Every row belongs to one group in each of 4 separate groupings. Each group adds its own fixed numbers to the row, and there is some noise. The rows also spread widely along 15 directions, which tell nothing about the answers.
Known rows, each followed by its group in each grouping:
[ -3  32 -55  24 -41   1  33   6  -2  -7  46  68 -24 -32 -12   7  -9  -8
 -23 -20  -1   6 -12   9   0 -16 -46  65 -12 -32 -30   1 -13  41]	A q_781 W S
[ 42 -32  41  -9  50  17 -26  12  28 -16   1 -16  12  16  -1  12  13  27
  -8  52 -31 -29  43  13 -17   7  68 -35 -20 -16 -34 -33   9 -20]	P q_756 R S
[-20  20 -16   8   1  17  -8  -1  -1  -8   2 -23   9   0  -3 -17   8 -26
 -27   0  37 -22  -1  19  -7 -40  -4   4  20  17  -1  23  39   6]	E q_623 R L
[ 25  -3  -9  10  11   2 -13   1  46 -40  -7  -5 -18  -3 -12 -26   2   3
 -35  10  18  -7  -9  12  11   4   6   2 -24 -11  -2 -18  27  22]	X q_623 W U
[  5  19 -14   5   1 -10  17  -9  17  20 -28   0  16 -21  -7  -2 -10 -11
  18 -13 -25 -10   1 -12   4 -43  -8  40  32  14 -32  -6   1 -21]	P q_781 H V
[ 34 -21  24   9  -9 -27  11   6 -10   1  15  35 -20   0 -15  67  61  19
  15  27 -16  40 -20  10   5  14  45  26 -37   3  15 -19  14  -1]	X q_756 H F
[-24  -2 -19 -15 -36  -8  12 -11 -35   6 -16 -23 -23 -11  37  -4  31 -12
  12 -10  16   4 -20  -2  34 -16 -13   9 -17   7  15   7   0 -18]	E q_756 H V
[ -1  -2 -13  17   9  -8   4  -4  18  -5  12  11 -14  -5  14  -4   9  -4
  -7  15   5 -15 -10  -1  35 -15 -13  20 -41 -18 -25 -21 -29  -8]	Q q_623 H U
[-21 -10   9   3  20  11  25 -16 -20  28  11 -26   7   5  11  35   0 -16
  30  -3   4  12 -12  -4   0  -3   0 -13 -31   9 -32 -19 -69 -42]	Q q_781 H L
[  5  30 -15  15  -3 -16 -18   6  51   3  -9   6  14   2   2  -9 -26 -24
  -5  12 -22  -1   9 -19 -34 -38 -12  49  51   9 -13 -21  16  21]	A q_623 W F
[ 39   8   9  14  14  -1 -11  30  12 -18  16   4  13  -2  -6  20  17  -8
  24  17 -26 -23  11  10   0 -26  22  -1 -27 -21 -31 -52  -4 -10]	P q_756 R U
[-17 -28  23 -13 -29 -42 -35   6  12 -10   4  -2 -52 -14  56 -23  61  59
 -40  46  -4  47  -7  -7  48  21  15  28 -46 -28  32  -6 -20 -11]	P q_756 H F
[ 25  34 -10   6   5   8  -5  18   9 -17  18  39  11 -29 -12  -1  10   9
  12 -21 -17  31 -27  15  -9  -5  -4  29 -19 -14 -17 -20 -11 -17]	A q_781 R L
[-11  11 -10 -29 -34  31  -7   7  -1  39 -19   4 -27   9  67   9  -8  -2
 -25  15 -28  13  43 -30 -27  40  19  13  28 -10  -2  22 -27 -12]	E q_756 R V
[  2  -5   3 -10  24  13  43 -48 -12  43 -20 -10   5 -16 -41  54  10 -14
   6 -23  19  23 -22  16  -4  -8  30  22  21  63  -6  41  28 -36]	E q_781 R U
[-25 -20   0  18  -7 -21  27  -9  -3   1  14 -43   3   7 -21   4  20 -18
  -6 -10  47  -6 -24  14  26 -42 -28  -7 -15  21   9  -9   1   9]	P q_756 R S
[ 14 -30  -1 -25  -8  33  28 -13 -16   8  -6   0 -18   1 -13  -1 -12  16
 -22   7  -3 -18  36  15  -7  21   6 -28  -9   4 -11  28  19   2]	E q_781 R L
[ 24  28 -16  22 -17   0 -18  40  10 -45   9   5   1   1  -7  -8   3 -32
  14   1   4 -22 -13   9 -10 -25 -21   0 -14 -23   7 -40  21  33]	A q_781 R U
[ 18 -47  26   0  35 -31   2 -25  14 -14  15   2  31  11 -63  10 -30  -5
  10  41  -1 -25  -1  22 -27 -47 -42  -4   4  38  -3 -18  44  35]	Q q_781 R F
[ 26 -24  13 -28 -13  28  17  -6 -20  10  36 -17 -34  -5 -21  11  -4   3
 -21  21  -5  16  36  11 -29  38  13 -30 -48  -4 -17  -3   2  -4]	Q q_623 W V
[  9 -35  14 -14 -34  -3 -32  13  13 -23   2   6 -49   9  32 -13  19  33
 -56  58   1 -10  35   0   2  35  18  -6 -12 -33  26   9  22  32]	Q q_781 R V
[  8  14  -2  -7 -29 -25 -25  20  31 -17 -18  -2  -5 -23  17 -57  13  32
  -3 -12 -26  21  -9  -4  22 -22 -19  28  15 -15   8 -21  -6  -9]	P q_781 R U
[ -8  21 -20 -15  -9  37 -19   1 -15 -51  18 -28  -5 -14  38 -26  10  18
   7 -49   7  30 -30  16 -24   7  11 -20  -8 -34 -14 -34 -28   8]	E q_623 W S
[  0 -31  34  -1 -32 -35   2  37 -12  -5   0 -26  14  30   2 -37  13  35
  38  -6 -15  25   2  12  -1   0 -33 -48 -12  -1  25 -36 -44  -6]	Q q_781 H U
[ -7  17  -8   9 -23 -16   0  -8  39  15  31 -16 -19 -30 -45   3  -1  -8
 -57  18   1  17  15  -4 -30 -18 -11  44   6  12  -6  -7  29  19]	X q_756 H S
[ 10 -32  -6  -8  29  22  30 -37 -24   8   0  12 -13   2 -18  38 -10 -29
   4  21  21 -23 -11  11  14   2 -11  -8 -37  16 -11  15  13   0]	Q q_781 R F
[-12  -1  -5   0  13  22  15 -13  -3 -19 -24 -22  13  13  14  -1  -3  -1
  24 -50  29  32 -44  12  -8  12  -1 -29  -1  12  -1 -12 -37  -7]	X q_781 W L
[-16  30 -39  12 -35  -6 -11  26 -23 -29 -20  10   6   9  32 -47   6 -39
  13 -14  32 -21 -23  17  17 -41 -56  11  -1  -6  18   4  18  20]	E q_781 W V
[  3 -22   3   5 -29 -10  45   5 -59  16  18 -27   5   8  -5  41  42  -9
  52 -18   5  -8   1  21  17 -37  15 -18 -17  12 -19 -20 -14 -28]	E q_756 W V
[ -1  25 -34   5  19  44  32 -17  20  18  28  14   2 -45 -17  -3 -17  12
 -36 -35  -6  -4   9  13   7  -2  15  26  -5 -29 -87   8 -52 -39]	Q q_781 R V
[ 12  -9  -7  11 -15  -2   4  16   3   6 -10  -3  -2  13  19  12  21  -5
   8  32 -19 -59  48  -5  27 -34  34   0  13 -10 -31 -14   9 -17]	Q q_756 W L
[  28  -11   15  -26   31   40   11  -23  -19   11   30  -41  -33   -7
  -23   56   -4  -60   -5   34   23   18   -2    6  -27   42    8  -35
 -101   23    2  -18    3  -20]	E q_756 R U
[  2 -34  12 -22 -28  -1  -3   4 -43  10 -17  -5 -27  20  36   7  19   0
   6  46 -12 -24  33  -5  12  -4   6 -13  -9   7  10  18  26  -3]	P q_623 W L
[ 32 -28  25  -7  20 -13  15  -1   3  32 -12  -6 -12  11   4  23  13 -25
  28  41 -16  -5   7 -13  34  -1   1  -1 -59  20  -3 -16 -14 -45]	P q_623 R U
[-21   8   7  -3  17   7  -8   1 -33  -2  41 -33  12  -8   0 -18   4 -25
   3   6  21  13  -7  25 -10 -28 -28 -17 -54   2 -36 -12 -32 -29]	P q_623 W V
[-28 -14   7 -17  27  -3  11 -38 -14  23   5  -4   1  -3   5  14 -11  -8
  -2   7  11  41 -26   3 -12   7 -31  14 -26  25  -5  12 -31  -6]	P q_756 H F
[ 21   5  -7  12   9   2   6  19  58   2  -5   3   3  12  -1 -23 -20 -16
 -13  -3   0  12   4 -12  -5  15 -25  -1 -17 -11  -3 -29 -34   5]	Q q_756 R F

New rows. What belongs after each?
[-24 -28  -9  -6  -7 -17   3 -28 -19  23 -18   1 -25  22  35  30   2 -44
  -3  59  20 -30   5 -18  27 -20 -23  25  -8  27  18  19  20  10]	Q q_756 W F
[ -5  13   1 -12  38  19  -5 -21  35  20   0  -7  25 -17   4 -18 -33  18
 -19 -12 -26  28  15   2 -35   0   9  19  22   3 -55  -4 -42 -25]	P q_756 W F
[ 10  32 -25  -3  -2  36  -2  16   1 -20  20  12   9 -29 -20 -37 -22   5
 -22 -26 -12 -12  11  23 -23 -11 -20   0  -1 -29 -47  -1  -2  13]	P q_781 R U
[ -2  -8  -4  -3 -35   1  24   6 -18  16  33 -60 -24   4  -8  23  -3 -41
  11  10   3 -14  32  -4 -11 -18 -15 -26 -31   3 -16 -39 -18   0]	E q_756 W U
[-24 -22  21  -2  -1   9 -16 -20   7 -25  -8 -78 -31  19  21  18  23 -17
 -19  11  65  27 -21   0 -11  21  28 -47 -22  13  45 -17   0  13]	Q q_781 W L
[ 28 -15   7  22 -10  -4  -7  38  24 -16  11  11   5  30  -5   9   4   2
  -9  39 -16 -58  50   6 -10 -17  18 -18   6 -28 -16 -29  12  37]	Q q_756 R U
[ 11  24 -18  11  10  12  10  12  21 -22   2  -8  25  -3 -25 -20 -19 -11
   7 -29   2  -8  -9  16 -18 -16 -14 -11  -3  -4 -24 -27  -2  14]	A q_756 H U
[ -1   7 -21   7  15   4   4 -16  17   2   4  22   1   3  -4   5 -24 -36
 -27  23  22 -17   6   7 -11 -13 -24  26  -4  10 -14  11  17  26]	Q q_756 W V
[ 24  -2   6 -35  26  36  -5 -10 -19 -23 -26  25  21  -1   9 -21  -6  36
   7 -25 -17  28  -2  29 -32  31  16 -21   7   7 -13  20  13  -4]	P q_756 W L
[  8  -5   4   5  -7 -13 -22  12  41 -45  -8  -3   3 -11  12 -40  26  58
 -14 -22   5  25 -24  12  16  -3  16   2  14 -23  11 -27 -14   5]	Q q_781 R L
[ -5 -14   1 -26 -15  19  -5   3 -35 -10  11  -9 -12  10  18 -14 -34  -6
  16  16 -20  -7  18  -1 -33  17 -48 -39 -27 -16  -8 -22 -34  20]	Q q_781 H U
[ 26  -7   4  -7 -21   6   6  29 -39 -10  21  17  -4  -1  -6   7  26  -1
  27  18 -18 -19  12  17  11 -12  -2 -13 -38  -9  -5 -15  15 -11]	A q_756 R L
[  9  -1  -3  15  -7 -11  27  23  13  17 -24  35  27  25  -2 -17  -4  12
  22 -27  -9  24  -3  11  -2   0 -18   5  24   5  -4   5 -34  -7]	Q q_781 W F
[-37  28 -37   4 -28   5  20   0 -24  23  22  31   0 -16  20 -21  -4 -17
  -8 -29   8  13 -25   4  14 -28 -59  48   0  -9 -31  22 -44 -12]	X q_623 R V
[ -3 -41  10  -8  23  -9  27 -65 -18 -12  16 -45 -20 -39 -39  41  52  24
 -14 -12  53  22 -44  40  41 -23  49   7 -36  36 -10   9  32 -31]	E q_781 W V
[ -6  21 -10 -16 -16   7 -40  17 -26 -33  20  44   0 -12  33 -39  21  22
 -14  11  -6  15 -14  23  -4 -12 -23  24 -12 -19   7  12  18   6]	E q_623 R L
[  6  21   4  22  16  -9  14   2   9  11 -31 -58  19  -3 -30   8  36 -42
  23 -15  23 -11 -20   9  20 -54  26  -1   4  43   0  -4  40 -41]	P q_623 H U
[  8 -17   9 -37  25   4   8 -58  -3  28  13 -14 -10 -38 -37  29 -16   2
 -19  38 -28   0  25   3 -26 -16  13  30  -4  40 -33  13  43 -19]	E q_756 H F
[ 40  -4 -11  -9  13  10  22  -3  -8  -3   6  28 -15 -12 -10  20  -3 -19
  22  12 -20  -2  -4   5   9  13 -12   5 -69  -5 -18 -24  -5  -8]	E q_756 H U
[  3  24   7 -11 -25 -11  -7  20 -30  -1  19 -28  25 -15 -20 -13   7 -12
  34  -4 -25   9   5  11 -35 -45 -18  -1  12  18  -6 -25  21 -17]	A q_756 H V
[-16  22 -13  17   6  34 -11   4  27 -21 -10 -50 -29 -15  16  -5  37   0
 -51  -9  43  -6 -11  12  22  15  56 -15 -23 -26 -17  -1  -9 -23]	X q_781 H U
[-13 -27  -1 -30  33  33  -4 -55   3 -24 -30 -10  -2 -10  21   0  -3  49
 -19 -24  12  16 -16  21 -11  19  44  -7  35   4 -17  22   7   3]	E q_781 W F
[  9  14  -3 -13  50  29 -12 -31  25  -2 -14 -23  26 -22  -1   5  -9   6
   4 -13 -16 -19   1   6  -8 -22  46   8  30   9 -51 -14   1 -38]	Q q_756 R U
[-13   5 -26 -11 -44  -2  21 -16  22   8 -11 -22 -35 -18  21 -30   0  11
 -29 -39  16  39 -10 -11   8  10 -12  24  14   1  10   8 -11   5]	E q_623 W V
[  4  30 -19 -20 -16  16 -33  -2   7 -10 -45 -27 -20 -11  38 -30   3 -25
  -5  13 -15 -15   7 -24  -8 -11   5  14  22   6  16   1  52  -1]	P q_623 H S
[ -8 -22  -2 -38  -5  10 -20 -42  -6 -19 -19  11 -21  -9  35   5   2  34
 -30  13   1   6  -3   5 -16  13  21  22  36   5  17  27  41  33]	E q_756 R V
[-16  15 -26 -18 -24  28 -12   9 -56 -39 -41   3 -18   5  76 -22  41   3
  33 -25  15  -3 -42   4  37   7   5 -18 -17 -19  27  10  10 -11]	A q_623 H L
[-26  52 -37   1 -23  23 -10   9 -17 -20   6   0  -6  -9  29 -37  -7 -30
  -9 -50  31  46 -41   7 -22   4 -50  11  -6 -10   8   6 -23  23]	P q_623 W U
[ 11 -13   6  -5 -29   1  13  11  -1   7  36  13 -24  -1   1  12   4  14
 -10  -6  -7  48  -6  -2 -19  30 -15   5 -33 -19   0 -18 -45  10]	X q_623 R V
[ 25 -11  38 -37  13  19  -6  -3 -53  17  22 -11  -9  -5   3  28  34   2
  32  19 -12  56  -5  15 -18  34  30 -24 -63  25   5  -5 -11 -62]	Q q_623 W L
[ 11  -5  -1 -29 -27  11   5 -10  28   7  -1 -28 -42 -26   9 -32   8  31
 -36 -22  -3  52  -1  -7   7  39   8   1 -21  -2  14   0 -16 -19]	E q_623 R U
[ 41  27 -27  13   4  15  36  -3   2  -6  22  47 -13 -41 -36  37  32   4
  -5 -40  -1  33 -27  26  15   8  29  44 -37 -12 -38  -4   2  -7]	P q_756 W U
[ 11 -27  26 -30  -2 -15 -41  -2   4 -19 -33 -27  -5  33  30 -41 -14  -2
   8  43  -8  -1  13  -6 -21   5 -20 -28   8  25  43 -11  35  17]	Q q_623 W U
[-18  21 -25 -17 -14  13  -3 -12 -56   5   8  10  -2 -15  18   7   1 -32
  25   8 -16 -16 -14  -3 -10 -36 -35  28  -3  10 -14   3  17  -7]	X q_623 H S
[ 12  10 -24  -9 -33  14  27  -7 -27  11 -25   5 -15   5   6  25  -9 -37
  26 -25   0   8  -7  -5 -18   8 -16   5  10  18  16   7  14  16]	E q_781 W U
[-21   2 -20  -1 -17  19  29 -12 -18   7  31 -35 -26 -13   2   4   2 -22
 -12 -27  30  22 -17   9  11   9 -24 -13 -52  -7 -25 -17 -54 -14]	X q_756 W U
[ 10  52 -23  14  -6  -3  -9  30  15 -15  26  24   7 -41  -8 -47  31   1
  -9 -29   8  35 -38  23  26 -27 -19  41 -35 -16 -18  -7  -9 -38]	A q_623 R V
[  3 -48  28 -27  -4 -18  13 -18  -9  -1  -8  -3   3  -1  -1 -12  20  56
  11  -7 -11  28 -16  12  21   4  -2  -9  -2  19   9  -3 -13 -20]	X q_756 R L
[  3  22  -2   9  41  21 -35  -3  14 -37  42  13  -5 -15   6  16   6 -14
 -21  29  13   9 -19  14 -25   2  12  12 -56 -24 -26 -29 -11   8]	Q q_623 H L
[  9 -42  26  -4  28  -7  13 -12 -43   9 -15  36  15  43  30  59  19   1
  59  25 -10   4 -19   9  -1   1  21  -1  -9  20  -2   0 -10  -7]	A q_623 W F
[  6  10   2  -9   2   5 -17   6   9  -2 -13  19 -20  -9  33  -7  12   5
  -4  15  -4  19 -18  -3  22  17   4  19 -27  -5   8   4 -14 -27]	A q_781 R U
[-15  27 -10   0 -15  -6 -10  12 -17   1  -5 -18  17  -3  18 -24   2 -30
  28 -13   6  16 -18   3  -5 -31 -36   5   2  10  -2 -16 -22 -23]	Q q_781 W V
[ -8  28 -35  28 -21  23   9  26  28 -16  -7 -25 -19  12  40   0  15 -33
   3 -42  30  14 -32 -16   8   5   2  -2 -13 -31   7 -32 -45  12]	E q_623 R F
[ -9  19 -25   2 -37   5 -18  10 -37 -30  23  21 -23 -18  16  -1  23  -8
 -10   9   5 -12  -9  17  -1 -26 -13  27  -6 -24  -4  -3  28  23]	X q_781 W S
[ 13 -32 -19 -17 -29 -20  27 -28  -2 -20   8  32 -12 -17 -21   0 -18  26
   7 -16 -16  -1 -12   3   0 -21 -46  30  16   7   6 -12  25  53]	E q_756 R L
[ 33  -2  -4  -6 -27   6  28  -5  50  18 -13  -8   4 -15 -37 -15 -19  49
 -18 -39 -50  15  48 -10 -38   2  41  13  79   6 -32  -7  11   5]	Q q_623 W L
[-22   1 -24  39 -72 -40  17  49   4  -8   3  -2 -15  25   5 -32  46 -12
 -23   1  43 -28  -2  11  51 -45 -37   9   7 -11  41   7  28  35]	A q_756 R S
[  0 -28  25 -12  42 -18 -32 -27  14 -22  26  62  14   4   3  21 -16  43
 -19  49 -23  37  -6  19 -55   9  -9  37  -4  -3  -3  -4   3  49]	E q_756 H F
[-16 -24  28   1 -21 -34   9  -1   1  33 -14 -35  12  16  -6   9  10  15
  10   6  -9  12  23   0 -13 -28   6   1  45  30   2   4  -3  -9]	P q_781 W U
[ -6 -12  -2   5 -18  -7   9  -7  65   3 -50 -37  -5  11  15 -27   2  34
 -37 -22   8   6  22 -14   6   2  34  -1  62   7   7   2   4  14]	P q_756 W L
[  4 -10  -5 -28 -39 -19  -7  -8   1   4  -9   5 -43 -25  26 -27  15  26
 -19  19 -18  23   6  -6  35  11 -11  31 -18   3  16   7  13 -17]	A q_756 W U
[  6   0 -26 -15 -39  15  48   3 -87  18  -4  50  -7   3   7  34  21  -8
  44 -27  -8   1 -12  22  13   1 -13   8  -3  11   0  34  19   0]	A q_756 W U
[  8 -22  -4  14  28  10  23 -18  20 -42  -1   0  19   7 -38   2   0  33
 -11 -42  25   8 -26  34 -24  -6  14 -19  17  -5 -15  -1  16  53]	P q_623 H F
[ 15  12 -11 -19  31  23 -18 -11  25   4 -25  44   3  -3  42 -22 -27   2
 -17  15 -20  13  10  -5  -8  30   0  23  -6  -6 -22  10 -22 -15]	Q q_756 W V
[  0 -41 -10 -21 -29   3  23  -5 -41 -26 -10   5 -20  13  16 -20  14  17
  20 -19  12  -1 -30  12  29   5 -38 -23 -19  -7  19   1   2  19]	X q_623 R F
[ 10  -1 -13  -3 -49   4  17  16 -41   6  21  30 -36 -13  21  44  25   5
  25  11 -35 -10  15 -13   6  -2   8  18 -17 -32 -16 -20 -17   3]	Q q_781 H L
